The first 6 rows are patterns. Each new row is the sum of 2 different patterns, raised or lowered, with some noise. Before adding, each is slid sideways (what falls off one end comes back at the other) and multiplied by a number that may be negative. Names go in the order of the patterns.
(in the rows, 128 means zero)
Known rows, each followed by the names of its patterns:
[150 129 104  96 128 120  99 134 110 104 132 125 114  99 149 113 125 117
 137 147 111 117 138 139 127 162 142 125 150] | Z
[148 147 110 136 151 142 145 127 120 160 161 104  97 152 154  96  96 156
 119 130 112 106 103  99 108  95 139 155  99] | W
[145 135 137 127 162 140 109 162 100  94 131  97 120 103 102 148 127 157
  99 139  97 141 157 157 112 102 105 116 102] | X
[108 135 120 144 119 132 142 103 150 109 126 159 115 118 102 113  98 102
 124  96 150 137 114 131 102 110 107 144 119] | Q
[148 121  96 151 130 162 158 119 140 109 153 142 102 117 102  97 157 154
 149 105 105 102 159 138  96 154 159 159 111] | E
[120 132 106 119 141 127 132 131  96 156 154 134 133 108 146 142 148 112
 104 160  97 153 159 137 137 158 144 108 120] | B

New rows. What belongs after each?
[141 176 182 107  91  89 155 149 135 110 110 142 113 101  93 128 133 129
 159 101 140 118  90 132 130 160 109 149 170] | Z E
[ 95 122  88  86  79  63  61  74  60  87 122 120  80 105 107  72 122 119
 103 125  97 108 128 138  93  56 140 115  73] | W Q
[122  99 157 108  81 106  96 107 126 126 120 110 116  78 162 108  72 131
 133 121  94 144 117  99 131 132 148 131 111] | E B
[107  76  69 124 125 108 127 120  86 113 104 106  68 123 116  88 125 144
 127 124 112 141 141 100 140 104 133 122 150] | Z X
[127 119 136 119  98 125 142 132 138 145 132 153 116 134 133 113 122 123
 159 128 126 143 148 114 121 156 144 130 121] | Z W
[127 137 147 138 124 171 175 114 158 129 139 123 137 154 139 140 131 155
 108 134 156 106 142 130 163 193 135 143 153] | Z Q
[101 100 137 137 104 116 122 103 117 149 132 141  99 107 153 134  96  71
 136 131  71  97 121 114 114  76  99  95 101] | W Q
[ 88  54  80  64 100  50  95 122 110 114 149  81  56 104  91  86 120  41
  81 102  49  84  65 134  52 110  95  85 117] | X E
[151 148 173 199 194 187 173 168 207 156 167 174 187 160 196 215 166 205
 167 159 205 189 198 147 153 202 188 187 212] | Z E
[ 87 104  64 109 142  90 124 152 102 112 146 138 125  89  75 136 133  64
  82 116 111  80  71 121  76 125  80  84  77] | Z W
[178 176 139 194 125 136 163 117 145 127 128 193 139 167 123 162 135 155
 174 170 149 143 113 161 113 152 154 155 135] | X B
[138 163 120 128 115 107 156 104 105 124 133 129  98 135 111 114 102 103
 121 135 123 115 151 140 123 138 117 135 134] | W B
[143  96 126 124 135 112 113 169 131 130 127 138 122  84 131 108 136 139
  91 144 125 126 152 115 103 108 113 161 161] | W E
[100 169 138 179 181 195 162 134 165 118 121 172 147 179 163 190 138 144
 189 125 134 134 134 139 118 156 138 166 167] | X Q
[113  93  88  56  87  75  81 116  58  96  81  76  76  65  95  72 106  91
 108 113  96  93  99 108  94 123 131  76 100] | Z B
[ 91  93 136  88  79  83 111 130  86 116  66  98 122  88  65 115 145  98
 122 106 139 129 112 127 119 127 129  67 106] | W B
[103 139  91 128 152 136 113 106  95 107 100 144 109 129 115 148 120  87
 153  99  82 110  89  90  86  96 121 100 137] | Z X
[137 114 156 190 158 120 108 138 157  99 188 135 133 140 170 136 117 196
 129 123 147 134 145 114 125 162 142 198 100] | X B
[130 132 150 141 133 111 152 138 149 110 149 162 101 162 163 135 193 121
 137 153 120 158 101 150 113 179 150  89 144] | X B
[139 100 170 156 140 131 102 144 103 169 151 129 150 151 164 119 139 146
 121 145 118 147 166 129 134  98 145 130 122] | Q B
[131 124 117 105 118 122 138  83  95 123  90 142  93 104  81 112 147  88
 134  77  78  76  90  83  80 113 118 133 131] | Z B
[136 150 155 127 107 110 126 151 122 140 127 105 138 126 137 112 154 132
 136 139 147 163 134 118 164 143 141 194 150] | Z Q
[177 128 137 145 140 169 118  97 129 121 191 175 185 141 121 145 146 140
 125 160 190 182 142 143 141 130 153 148 155] | Q E
[ 79 101 115 102 154 142 155 109  95 103 148 129 118 124 130 145 106 152
 103  87 128 137 167 125 135 114  84 136 127] | E B
[170 147 165 167 173 135 131 123 162 133 106 129 126 185 143 105 190 138
 163 148 102 117  88 147 101 175 146  85 125] | W X
[154 148 162 125 125 140 119 137 102 129 133 116 150 112 129 145 116 143
 137 140 149 161 161 123 144 126 103 154 142] | Q B
[112 112 111 128 126 117 113 114  83 126  91 102 130  98  90 106 104 111
 134  95  87 136 141  95  80 113 131  88 100] | Z W
[162 159 180 169 162 167 152 166 157 186 146 147 135 173 172 164 176 161
 160 154 138 165 145 165 177 153 189 178 174] | X Q
[ 81 121 143 105  95 169 125 114 128 122 101  76  76  95 116 109 103 113
 109 110 120 120 100 148 103 108 127 146 117] | Z W
[ 96 134 147  95  89 137 157 126 103 147 139 121 128 127 104 107 120 127
 115 151 109 146 129 101 143 148 127 126 124] | Z W
[135 137 147 150 122 116 150 170 119 106 166 137 134 107  98 113 107 102
 112 129 137 113 147 137 104 150 143 142 140] | Z W
[108 171 125 156 142 163 143 130 145 145 154 128 177 149 127 178 139 155
 121  85 150 140 135 158 148 139 146 162 110] | Z Q
[ 93 129 132  64  94 100  71 122 138 156 127  98 102 171 124 106 164 141
 147 117 161  91 102 139 130 137 125 126 137] | Z E
[124 143 118  99  76 166 145 125  96 134 134 112 148 138 146 159 137 145
 138 152  94  95 163  89 127 160 116 125 117] | W X
[103  83 102 110 112 103 139 138 115 104  93  80 113 127 126  89 106  92
 138 122 132 135 107 126  93 109 146  84 100] | X Q
[139 150 144 167 157 168 134 143 167 120 147 137 121 129 116 127 131 133
 135 120 169 145 133 109 167 176 138 139 127] | W X
[159 164 109 120 102 165 138  96 170 144 171 123 128 137 113 171 145 181
 176 127 165 102 146 155 110 143 125 121 145] | Q E
[146 165 110 117 138  95 155 150 150 127 151 158 124 141 145 121 104 117
 157 147 152 120 107 171 139 122 119 127 137] | E B
[ 92  75  51  66  81 102  71  45  90 101  70  60  76  80  89  78  72  93
  98  51  41  87  30  44  85  46  33  59  72] | Z W
[157 106 104 156 106 106 146 140 133 123 124 149 137 118 120 151 162 126
 129 146 167 112 149 125 136 161 159 150 142] | Z W
[179 114 200 172 175 173 109 161 129 189 122 154 158  90 134 184 178 175
 181 183 113 132 129 150  93 125 173 110 176] | X B
[148 155 109 151 164 128 146 134 138 142 153 141  99 161 113 151 141 120
 147 155 129 109 126 100 122 120 106 122 128] | Z B
[150 118 109 174 184 104 139 145 162 158 191 175 152 186 150 118 144  96
 123 148 108 129 114 104 144 144 101  88 177] | Z W
[ 93 138 146 124  96 135  98  85 119 113 134 126 111 103  99 130 102  92
 102  97  88 147 144 128 102  75  79 145 114] | Q E
[166 124 186 171 107 150  81  88 170 150 176 122 126  87 168 159  91 161
 143 169 107 132 146  75 170 131 132 171 129] | Q E
[166 171 136 138 164 124 181 161 188 180 172 177 131 147 145 182 146 146
 179 160 182 159 147 196 163 189 155 153 203] | Q B
[123 108  98  97 101 135  79  93 132  58  81  84  71  57  80 122 109 126
 119 120  97  97 112  82 121 113 118  90 114] | Z Q
[102 153 138  96 153 157 118 151 159 163 162 125 156 127 152 133 157 128
 143 104 135 153 152 163 145 119 126 147 158] | X B
[117 109  77 101 113 118 107 108 127 141 133 121 139  94  64 104  92 103
 107  79 128 132 155 106 151  72 116 133 161] | X E
[128 110  91  99  96 140  65 102 127  99 102  92 102  84  95  90  54 136
  95  76 113  70  69  72 105  89  87  86  73] | W Q
[144  96 101 170 137 100 129 123 126 126 152 154 133 142 108  69 138  99
  84 120 109 113 126  99 124 144  81  96 157] | Z W
[109 114  93  72 101  64 119 145 105  77  66  71  97  87  75  91 138 130
  79 117  76  65 101 115 119 108 101 102 101] | Q E
[ 90 112  76 136 126  74 116 132 145  67 126  97  87 105  81 134 127  83
  93  85  79  94  85  70  60  78 138 145 110] | Z E
[ 84 124  78  60 111 111 113 133 127 112 113 136  79  65  77  90 108  82
 116  65  80 111  85  87  57 119  78  78 102] | Z Q
[122 130 109 168 139 110 127 144 106 133 160 133 139 137 163 121 132 134
 135 120 136 126 122 120 120 143  94 110 117] | Z B
[123 172 199 176 126 147 133 206 167 136 197 173 210 134 180 179 126 179
 145 184 167 135 171 122 203 185 129 155 122] | Q E
[101  71 126  84 157 170 123 129 166 122 113 127 103 119 106 130 107 124
 119 124  77 122 154 128 109  85 133  95 120] | Z B
[126 146 148 129  91  97 149  89 123 140 100 106 116  95  91  94  78  71
 111 148  72  66 146 140  73  96 126 111 131] | Z W
[126  68 125  80 115 119 154  86  85  83 106 100 114 109 128 119 142 146
 105 144 104  95 117  66  84  88  82 112 115] | Z X
[139 142 154 133 125 126 107 163 153 139 140 108 131 159 123 124 161 178
 170 145 169 138 139 135 133 172 157 149 156] | Q E
[160 154 115  69  97 116  79 132 101 127 103 126 142  70 156  82  48 122
  87 126  99 113 149 112 166  62 110  93 117] | X Q
[ 76 151 121 137  90  90 125 150 162  79 158 123 163 140 168 107  81 125
 121 131 164 128 145 113 176 150  92 149  85] | X E
[126  90  95 142  96  85 134 119 123 115 118  93  98  99  83 127  63  89
  85  78  89  91 109  86 136  92 121 105 106] | Z B
[126 143 166 145 161 153 156 171 135 138 145 158 175 152 131 155 184 148
 191 158 144 144 190 179 157 126 142 179 122] | E B
[113 166  93  77 137  99  85 123 126 107 114 107 133 135  87  95 135 141
 124  83 126 141  97 142 105 122 124 150 158] | W B
[ 90 130 129 130 120 127 131 105  99  85  88  87  93 100 109  99  94  83
 124 118  95 121  82 117 108 128 106  76 124] | Z B
